There are 9 hidden switches. A switch that is on adds its own fixed numbers to the row, and there is some noise. The rows also spread widely along 12 directions, which tell nothing about the answers.
Known rows, each followed by its switches (1 for on, 0 for off):
[ 3.91 -0.48 -0.89  4.06 -0.07 -0.54  0.75  0.41  1.01 -0.23 -1.90 -0.58
  0.17  4.16  0.88  2.12  0.84 -0.83  1.54  0.76  1.47 -2.78  3.30 -0.51
  2.14] => 0 1 0 1 0 1 1 0 0
[ 0.95 -0.87 -1.57 -4.07 -0.25  1.32  0.29  0.96  4.64 -1.18 -2.71  0.92
 -1.76  1.72 -0.16 -3.65  2.27  1.70  1.42  1.46  3.19  0.22  1.16  2.96
  0.86] => 0 0 0 1 0 0 0 0 0
[ 2.61 -2.17  1.27 -0.34 -2.65 -0.31  0.87 -0.93  1.75 -1.34 -1.54  0.13
 -0.67  0.01 -1.02  0.18  0.59  1.05  1.68  3.52  1.36 -1.96  2.02  2.22
 -1.35] => 0 0 0 1 1 0 0 1 1
[ 0.69  0.74 -2.02  1.46  0.64  2.03 -0.34  1.68 -0.11 -0.01 -0.39  0.78
 -1.41  1.52 -0.21 -0.09  0.39 -0.61  1.25  0.54  1.40  1.23  0.66  0.40
  2.32] => 0 0 0 1 0 0 1 0 0
[-0.64  2.25 -2.85  1.98 -0.16  1.85 -1.00  0.61 -3.54  0.38 -0.05 -0.75
  0.42  0.83 -2.81  0.99  0.32 -2.48  1.02 -0.71 -0.60 -0.33  0.75 -1.68
  3.04] => 0 0 1 1 1 1 0 1 0
[ 1.84  2.88 -2.28  0.91  0.40  1.54 -0.71  1.34  0.44 -0.94 -0.72 -1.19
 -0.52  2.70  1.56  0.03 -1.28  0.12  0.24 -0.75  0.49 -1.03 -1.26 -0.28
  1.39] => 0 1 0 1 0 0 1 0 0
[-1.92 -1.33  0.14 -1.55 -1.55  2.26 -1.46 -0.87 -1.96  0.15  0.81  1.33
 -0.63 -1.98 -1.48 -1.99 -0.55 -0.53  1.42 -0.79  0.79  1.06  3.05 -0.42
  0.10] => 0 0 0 0 0 0 0 0 1
[-0.04 -0.50 -0.77 -1.75 -2.25 -2.07  2.78 -0.27  1.96 -0.85 -1.69 -1.66
 -0.26 -0.99 -1.82  0.22  1.78  2.10 -1.71  0.04 -3.02 -1.48 -0.98  0.45
  0.08] => 0 0 0 0 1 1 0 0 1
[ 1.29 -1.01  2.59 -1.10 -1.87 -1.40  0.59  0.46  1.62  0.03  0.00  0.76
  0.32 -2.36  0.58  2.09 -0.25 -0.28  1.21  3.40  1.52  1.08 -0.12  1.24
 -1.04] => 0 1 0 1 1 1 1 0 0
[ 0.33 -0.08 -0.24 -0.60 -1.54 -0.34 -0.25 -0.43 -0.05 -1.29 -0.84 -0.61
  0.02 -0.54 -0.43  1.21 -0.33  0.47  0.56  1.07  0.06 -0.20  1.11 -0.45
  0.58] => 0 1 1 1 1 0 0 0 0
[-3.15 -0.19 -0.81  1.79 -0.62 -3.06  2.13  1.28 -0.40  1.05  1.16  1.84
 -0.60 -2.71  1.21  2.53  0.59  0.37 -1.76 -0.44 -2.93  3.67 -1.45 -2.43
  1.32] => 0 0 0 1 0 0 1 0 1
[ 1.38 -2.72 -1.02 -1.30 -2.24 -0.09  1.11  2.02  1.58  1.22 -1.06 -0.41
 -0.80 -0.71 -1.58  0.29  1.49 -0.58  0.67  1.49  0.12  0.83  0.92  0.48
  1.38] => 0 0 0 1 1 0 0 0 0
[-2.98  0.71  1.08 -1.44 -1.42 -1.35 -1.99 -0.36 -0.82 -0.54  0.89  2.25
  1.11 -1.87 -0.11 -1.32 -1.32  0.24 -0.65  0.39 -2.67 -1.54 -0.67  0.21
 -4.11] => 0 0 0 0 0 1 0 1 1
[ 1.64 -2.26  1.08 -2.77 -1.55  0.81 -0.70  1.47  2.28 -0.31 -0.77 -1.07
 -1.36 -1.38  0.08  1.62 -0.40  0.27  1.00  3.14  2.67  3.16  0.89  1.95
  0.80] => 0 0 0 1 1 1 0 1 0
[ 2.04  1.51  0.39  0.26 -2.49 -0.50  3.31  0.94  0.50  1.50  1.08 -0.09
  0.29 -0.85  2.52 -0.03 -1.27 -0.40  0.01 -0.69  0.35 -1.24 -3.35 -1.25
 -0.45] => 1 1 0 1 0 0 0 0 1
[ 0.63 -0.34  0.78  3.22 -0.58 -0.03  4.10 -1.33  0.12  0.45  0.08  2.16
 -0.94 -0.23  0.69  0.26  0.85  0.70  1.05  0.17  0.75 -0.81  0.23  0.44
 -0.22] => 0 0 0 0 0 0 0 0 0
[-1.24  0.29  0.76  0.47  0.38  0.35  4.22 -0.81  0.21 -0.30 -1.01 -0.95
 -0.76 -0.77  0.99  1.27  0.42  1.45 -0.35 -0.32  1.18  0.52 -0.88  1.17
  0.43] => 0 0 0 0 0 1 0 1 0
[ 0.92 -0.11  1.84  0.04 -1.87 -2.09  0.32 -0.67 -2.17 -1.22 -1.08 -3.70
  2.79 -1.63 -0.76  3.63 -0.82 -1.19 -0.28  2.89 -1.11 -2.82 -0.30 -1.37
 -0.89] => 0 0 1 1 1 0 0 0 1
[ 0.73  0.51 -1.59 -1.09 -1.52  0.87  1.95  0.21  0.39  0.25 -0.88 -0.85
 -0.58 -1.66 -1.63  0.59  1.38 -0.05 -0.38  0.12  0.26  1.97 -1.13 -0.72
  2.55] => 0 0 0 1 0 0 0 1 1
[ 2.35 -1.36  0.57  2.07 -3.51  0.21  2.34 -0.83  0.31 -0.84  0.78 -0.44
 -2.74 -0.75  1.66  2.57 -1.71  2.45 -0.25 -0.42 -0.67  1.16  1.00 -0.66
  0.96] => 1 1 1 0 1 0 0 1 1
[-2.73  0.69 -1.53 -1.45 -0.50  1.02  6.74  3.16  0.34  3.11  0.46 -1.77
 -1.44 -1.04  2.39 -0.95 -0.07  0.08 -1.10 -3.38  1.32  1.94 -4.11 -0.15
  2.54] => 0 0 0 1 0 1 0 0 1
[ 0.11  1.11 -0.66  0.15 -2.45 -1.40  0.34  0.71 -0.27  1.73  0.95  2.52
  1.40 -0.98 -0.87 -2.03  0.47 -1.77  0.36  0.01 -2.08 -2.53 -1.59 -1.27
 -2.07] => 0 0 0 1 0 0 0 0 1
[ 0.18  0.25 -0.82  1.99 -0.53  1.28 -0.10  1.51 -0.72  0.05  1.54 -0.09
 -2.01  0.28  2.39  1.39 -2.42  0.44 -0.55 -0.70  0.05  2.62 -0.32 -1.25
  1.59] => 0 0 0 1 0 0 0 0 1
[ 0.25  1.18 -0.03 -1.41 -1.86 -1.01  1.92 -0.77  0.45  2.33  1.94 -0.44
  0.27 -2.83  3.37  1.04 -0.77 -0.39 -0.64 -3.51  0.39  3.04 -1.92 -4.20
  1.63] => 0 0 0 0 0 0 0 1 0
[ 1.37  1.31 -0.48 -0.57 -1.20 -0.08  0.06 -0.19  0.51 -0.56 -0.33 -1.21
 -0.14  0.94  1.58  0.52 -0.36  0.11  0.10 -0.57  0.86 -0.32  0.52 -1.51
  1.43] => 1 0 1 1 0 1 0 0 0
[ 2.85  0.32  0.98 -3.23 -1.67  1.55  0.47  0.11  3.37 -0.99 -0.03 -1.00
 -1.82 -0.42  3.18 -0.76 -1.76  2.16  0.28  0.74  2.80  1.38 -1.33  1.30
 -0.68] => 0 0 0 1 0 0 0 0 0

New rows. What belongs after each?
[ 0.50  1.36  0.57  1.70 -0.82  0.60  3.44 -0.99 -0.22 -0.11  0.42  0.78
 -0.61  0.05  2.13 -0.08 -0.67  0.76  0.90 -0.73  1.74 -0.93 -1.11 -0.01
  0.27] => 1 1 0 0 0 0 0 1 1
[-2.42 -0.74 -1.04 -0.48 -0.66  1.85 -1.95  1.57 -1.43 -1.57 -0.12  0.29
 -1.43 -0.26 -0.10  0.04 -2.11  1.00 -0.37  0.28 -0.82  1.64  1.40  0.55
  0.22] => 0 1 1 1 0 0 0 0 1
[ 2.19  0.05 -2.25 -1.87 -2.10 -0.70 -0.66  2.81  2.79  0.74 -0.86 -0.15
 -0.72  0.53 -0.43 -0.27  1.27 -0.46 -0.53  0.55 -0.70  1.21 -0.72 -0.35
  1.98] => 1 0 0 1 0 1 1 1 1
[-3.27  0.30 -0.34 -0.83  0.28 -0.02  2.35  0.66 -0.81 -1.05 -1.37 -1.57
 -0.14  0.94  1.67 -1.14 -0.67  1.52 -0.81 -1.20 -0.26 -2.25 -0.66  0.65
 -0.62] => 0 0 1 0 0 0 0 0 1
[ 0.19 -0.45 -0.22  0.42 -1.01  1.60  0.73 -0.36 -1.27  0.36  0.40 -0.31
 -0.58 -0.57 -0.26  0.63 -0.59 -0.38  1.47 -0.88  1.34  0.63  1.52 -0.79
  1.83] => 0 1 0 0 1 0 0 0 0
[-0.20  0.42 -1.41 -0.66 -2.30 -0.32 -1.10  1.14  1.22  0.24  0.82  2.97
 -0.89 -0.38  0.52 -2.02 -0.74  0.47  0.12 -0.62 -1.66  0.09 -0.17 -0.34
 -1.07] => 0 1 0 1 0 0 1 0 1
[-1.57 -0.38  0.30 -0.35 -1.18 -0.43  0.65  0.52 -0.92  0.58  0.09 -1.13
  0.23 -1.20  1.23  1.02 -1.27  0.04 -0.91 -1.08 -1.06  0.22  0.14 -1.05
 -0.44] => 0 0 0 1 0 1 0 0 0
[-0.42  1.55  1.64 -3.26 -1.02  0.89 -2.18 -1.58 -2.33 -1.43 -0.45 -0.93
  2.37 -3.14 -2.08  0.88 -0.22 -1.72  2.01  2.42  2.02  0.00  0.17 -0.48
  0.14] => 1 1 1 0 1 0 0 1 0
[-0.04 -1.08 -0.18 -0.41 -1.81 -0.58  0.16  1.66 -0.08  1.56  0.46  0.32
  0.15 -0.46  1.09  0.31 -0.69 -1.09  0.79  0.28  0.28  0.03  0.15 -0.57
 -0.44] => 0 0 0 1 1 0 0 1 0
[ 1.21 -0.41 -0.02 -1.08 -0.35 -0.50  0.54  0.22  0.55 -1.12 -1.62 -0.86
  0.33  0.58 -1.01  0.41  2.03 -0.45  1.65  2.61  2.61 -0.34  1.55  0.04
  2.75] => 1 0 1 0 1 0 0 0 1
[ 1.86  1.98  0.00  1.56 -1.42 -0.32  5.03 -1.94  1.85  0.93  1.30  1.60
 -2.30 -0.17  4.37  0.34  0.43  1.52  1.06 -2.74  2.73  1.95 -0.96 -2.05
  2.60] => 1 0 1 0 0 0 1 1 0
[-0.17  0.15  0.34  1.89 -0.25  0.33  6.24 -0.46  1.20  0.57 -0.31  0.40
 -1.96  0.03  2.89  0.28  0.43  1.72  0.52 -0.73  2.33  0.39 -1.31  0.71
  0.94] => 0 0 0 1 0 0 0 0 0
[-2.32  1.69 -1.95  0.95  1.76  2.63  2.64  2.15  0.82 -0.64 -0.88  1.98
 -2.51  1.35  0.58 -1.78  0.23  1.52  0.61  0.91  1.50  1.09 -2.67  3.53
  0.26] => 0 0 0 1 0 0 0 1 0
[ 0.35 -1.45  1.91 -0.65 -1.83  0.82  0.52  0.22 -1.42  0.80 -0.10 -1.64
  0.84 -2.16 -0.67  1.38 -1.27 -0.84 -0.11  0.58 -0.66 -1.09  0.12  0.34
 -1.59] => 0 0 0 0 0 1 0 0 0
[ 0.82  1.54  0.01 -1.52 -1.37  0.56 -1.38  0.73  0.41 -0.36  1.62  0.46
 -0.80 -1.68  0.54  0.31 -1.39  0.13  0.18  0.70 -0.17  1.91 -2.13 -0.59
  0.08] => 0 0 1 0 1 0 0 0 0
[ 0.46 -0.40  1.12  1.63  0.37  1.37 -0.13 -0.53  0.27 -1.97  0.21  1.32
 -2.29 -0.54  1.09  1.68 -1.01  1.74  0.67  2.07  1.33  2.65  0.93  1.10
  0.47] => 0 0 1 0 0 0 0 0 0
[-2.22  0.27 -0.78 -1.24  0.51  0.39 -2.12 -1.01 -1.36 -3.81 -2.43 -3.66
 -0.03  1.40  0.22  1.19 -1.13  1.83 -0.34  0.68  0.40 -0.64  2.65  0.19
  1.07] => 0 0 0 1 1 0 0 1 1
[ 0.89  0.30  0.61  0.56 -0.64  0.43  2.67  0.68 -0.82 -0.54 -1.22 -1.67
  0.37  0.73 -0.23  0.53  0.05 -0.68  1.51  2.29  2.18 -2.63 -0.52  1.21
  0.30] => 0 0 1 1 1 0 0 0 1
[ 1.03  2.47 -2.86 -1.52 -1.84  0.97 -0.54  0.84  0.97 -0.54 -0.15 -1.54
 -1.15  0.89  0.25 -0.03 -0.98  1.02 -0.85 -1.72 -1.14  0.61 -1.48 -0.91
  1.95] => 1 1 0 1 1 1 0 1 0
[-0.73 -1.90 -1.06 -0.46 -1.54 -1.33  1.05  3.54  1.46  1.25 -0.35 -0.13
 -0.88  0.21  1.89  0.66 -0.78  0.53 -0.39 -0.17 -1.28  0.55 -0.32  0.20
  0.01] => 0 1 0 1 1 0 1 0 0
[-0.05  0.17 -2.17  2.20  0.01  2.85  0.45  1.43 -1.21 -0.50 -1.09  0.03
 -1.12  0.74 -2.21  0.47 -0.44  0.41 -0.23  0.09 -1.68 -0.44 -0.39  1.57
  0.55] => 0 1 0 0 0 0 0 1 0
[ 2.77 -2.23 -0.13 -1.81 -2.60 -0.95 -0.80  0.92  1.87 -2.12 -2.52 -2.02
 -0.27 -0.28 -2.61  1.44  0.95  0.91 -0.08  4.00 -1.00 -0.72  1.30  1.27
  0.29] => 0 0 1 1 1 0 0 0 1
[ 0.67 -1.36  0.87  2.30 -0.93 -1.17  3.66  1.77  1.24  0.71 -0.37  0.82
 -0.79  0.16  2.21  1.37 -0.17  0.50  0.09  2.01  0.81 -0.19 -1.37  1.22
 -0.80] => 0 0 0 1 0 0 0 1 1
[-0.37 -2.08  0.40 -1.96 -1.51  2.06  2.35  0.38 -0.01 -0.66 -1.69 -2.18
 -1.49 -1.06  0.07  1.03 -0.73  0.98  1.27  0.80  2.73  1.29  1.38  1.73
  1.19] => 0 1 1 1 1 0 0 1 0
[ 0.80  0.21  0.75 -0.05 -2.50 -1.18  1.65 -0.41 -0.09  0.14  0.86 -0.62
 -0.17 -2.24  1.64  2.49 -1.28  0.51 -0.20 -0.16 -0.38  1.20 -0.91 -1.97
  0.41] => 0 1 1 1 1 0 0 0 0
[ 1.85 -0.21  0.12 -0.71 -1.98  1.97 -0.17 -0.75  0.09 -2.65 -0.85 -1.50
 -2.18 -1.29 -1.24  1.97 -1.01  2.21  0.29  1.87  0.21  1.84  0.70  1.54
  1.37] => 1 1 0 0 1 0 1 1 1
[-2.11  1.21 -1.30  2.27 -0.81  0.21  2.77 -3.51 -1.96 -1.31  0.08 -0.44
 -1.81  0.04  1.29  0.15 -0.16  2.49 -0.59 -4.47 -1.46  0.08  2.38 -2.77
  2.28] => 0 0 0 0 0 0 1 0 1
[-1.83 -1.57 -0.24 -0.52 -0.96  2.82  1.09  0.12 -1.59 -0.42 -1.10 -0.62
 -1.30 -0.82 -1.10 -0.96 -0.84  0.80  0.66  0.01  0.31 -0.23  1.68  1.74
 -0.44] => 0 0 0 1 0 0 0 0 0
[ 1.25  0.45  1.95 -0.14 -2.81 -0.55  1.71 -1.87  0.41 -1.06 -0.22 -1.17
  0.29 -1.10  1.82  1.12 -2.19  1.54 -0.44  0.14 -0.45 -2.15 -0.63  0.26
 -2.68] => 0 1 0 1 0 1 0 1 1
[-0.33  1.81 -0.19 -0.05 -0.41  0.90  0.89 -0.11  0.09 -1.16  0.26  0.74
 -0.54  0.25  0.30 -1.11 -0.80  0.99  0.78  0.50  0.58 -1.16 -1.48  1.06
 -0.48] => 0 1 0 0 1 0 0 0 1
[ 1.31  0.73 -0.41  0.85 -0.95 -0.17  1.90  0.50  1.27 -0.56 -0.27  0.97
 -0.71  0.34  1.16  0.07  0.10  0.69  0.46  1.12  1.10  0.05 -0.78  0.17
  0.82] => 1 1 0 1 0 0 0 0 1
[-1.69 -0.88 -0.29  2.56 -2.38 -0.40  4.45  0.24 -1.19  1.29  2.07 -0.77
 -2.52 -2.35  2.03  3.51 -1.97  1.60 -1.53 -2.84 -1.63  3.86 -0.41 -2.25
  2.61] => 0 1 0 1 1 1 0 0 1
[-1.59 -2.15  0.31 -3.85 -3.35 -0.09  2.18  1.37 -0.69  1.87 -1.10 -2.59
  0.91 -2.85 -0.93 -0.48 -0.28 -0.55 -0.83 -1.27 -1.65 -1.14 -0.30 -0.24
 -1.29] => 0 0 1 1 0 1 0 0 0
[-2.10 -0.73  0.02 -2.71  0.75 -0.83  2.96  1.07  0.77  0.41 -1.51 -3.19
  0.66 -1.25  2.63  1.64  0.16  0.46 -0.97 -1.37  1.71  1.92 -0.96 -1.10
  2.36] => 0 1 0 0 0 0 0 0 0
[ 1.07  0.79 -1.15 -0.19  0.36  0.99  1.23  0.91  2.89  0.16  0.41  0.98
 -2.40  0.13  1.34  0.31  0.68  1.26 -0.27 -0.47  1.58  3.92 -0.85  0.09
  2.96] => 0 0 0 0 0 1 0 0 0
[-3.72 -0.48 -1.27 -0.09 -1.90 -0.53  0.84 -0.46 -2.10  0.75 -0.21  2.38
  0.37 -1.48 -2.35 -1.47  1.40 -0.64  1.21 -0.65 -1.63 -1.10  1.76 -0.62
 -0.49] => 0 0 1 1 1 0 0 1 0
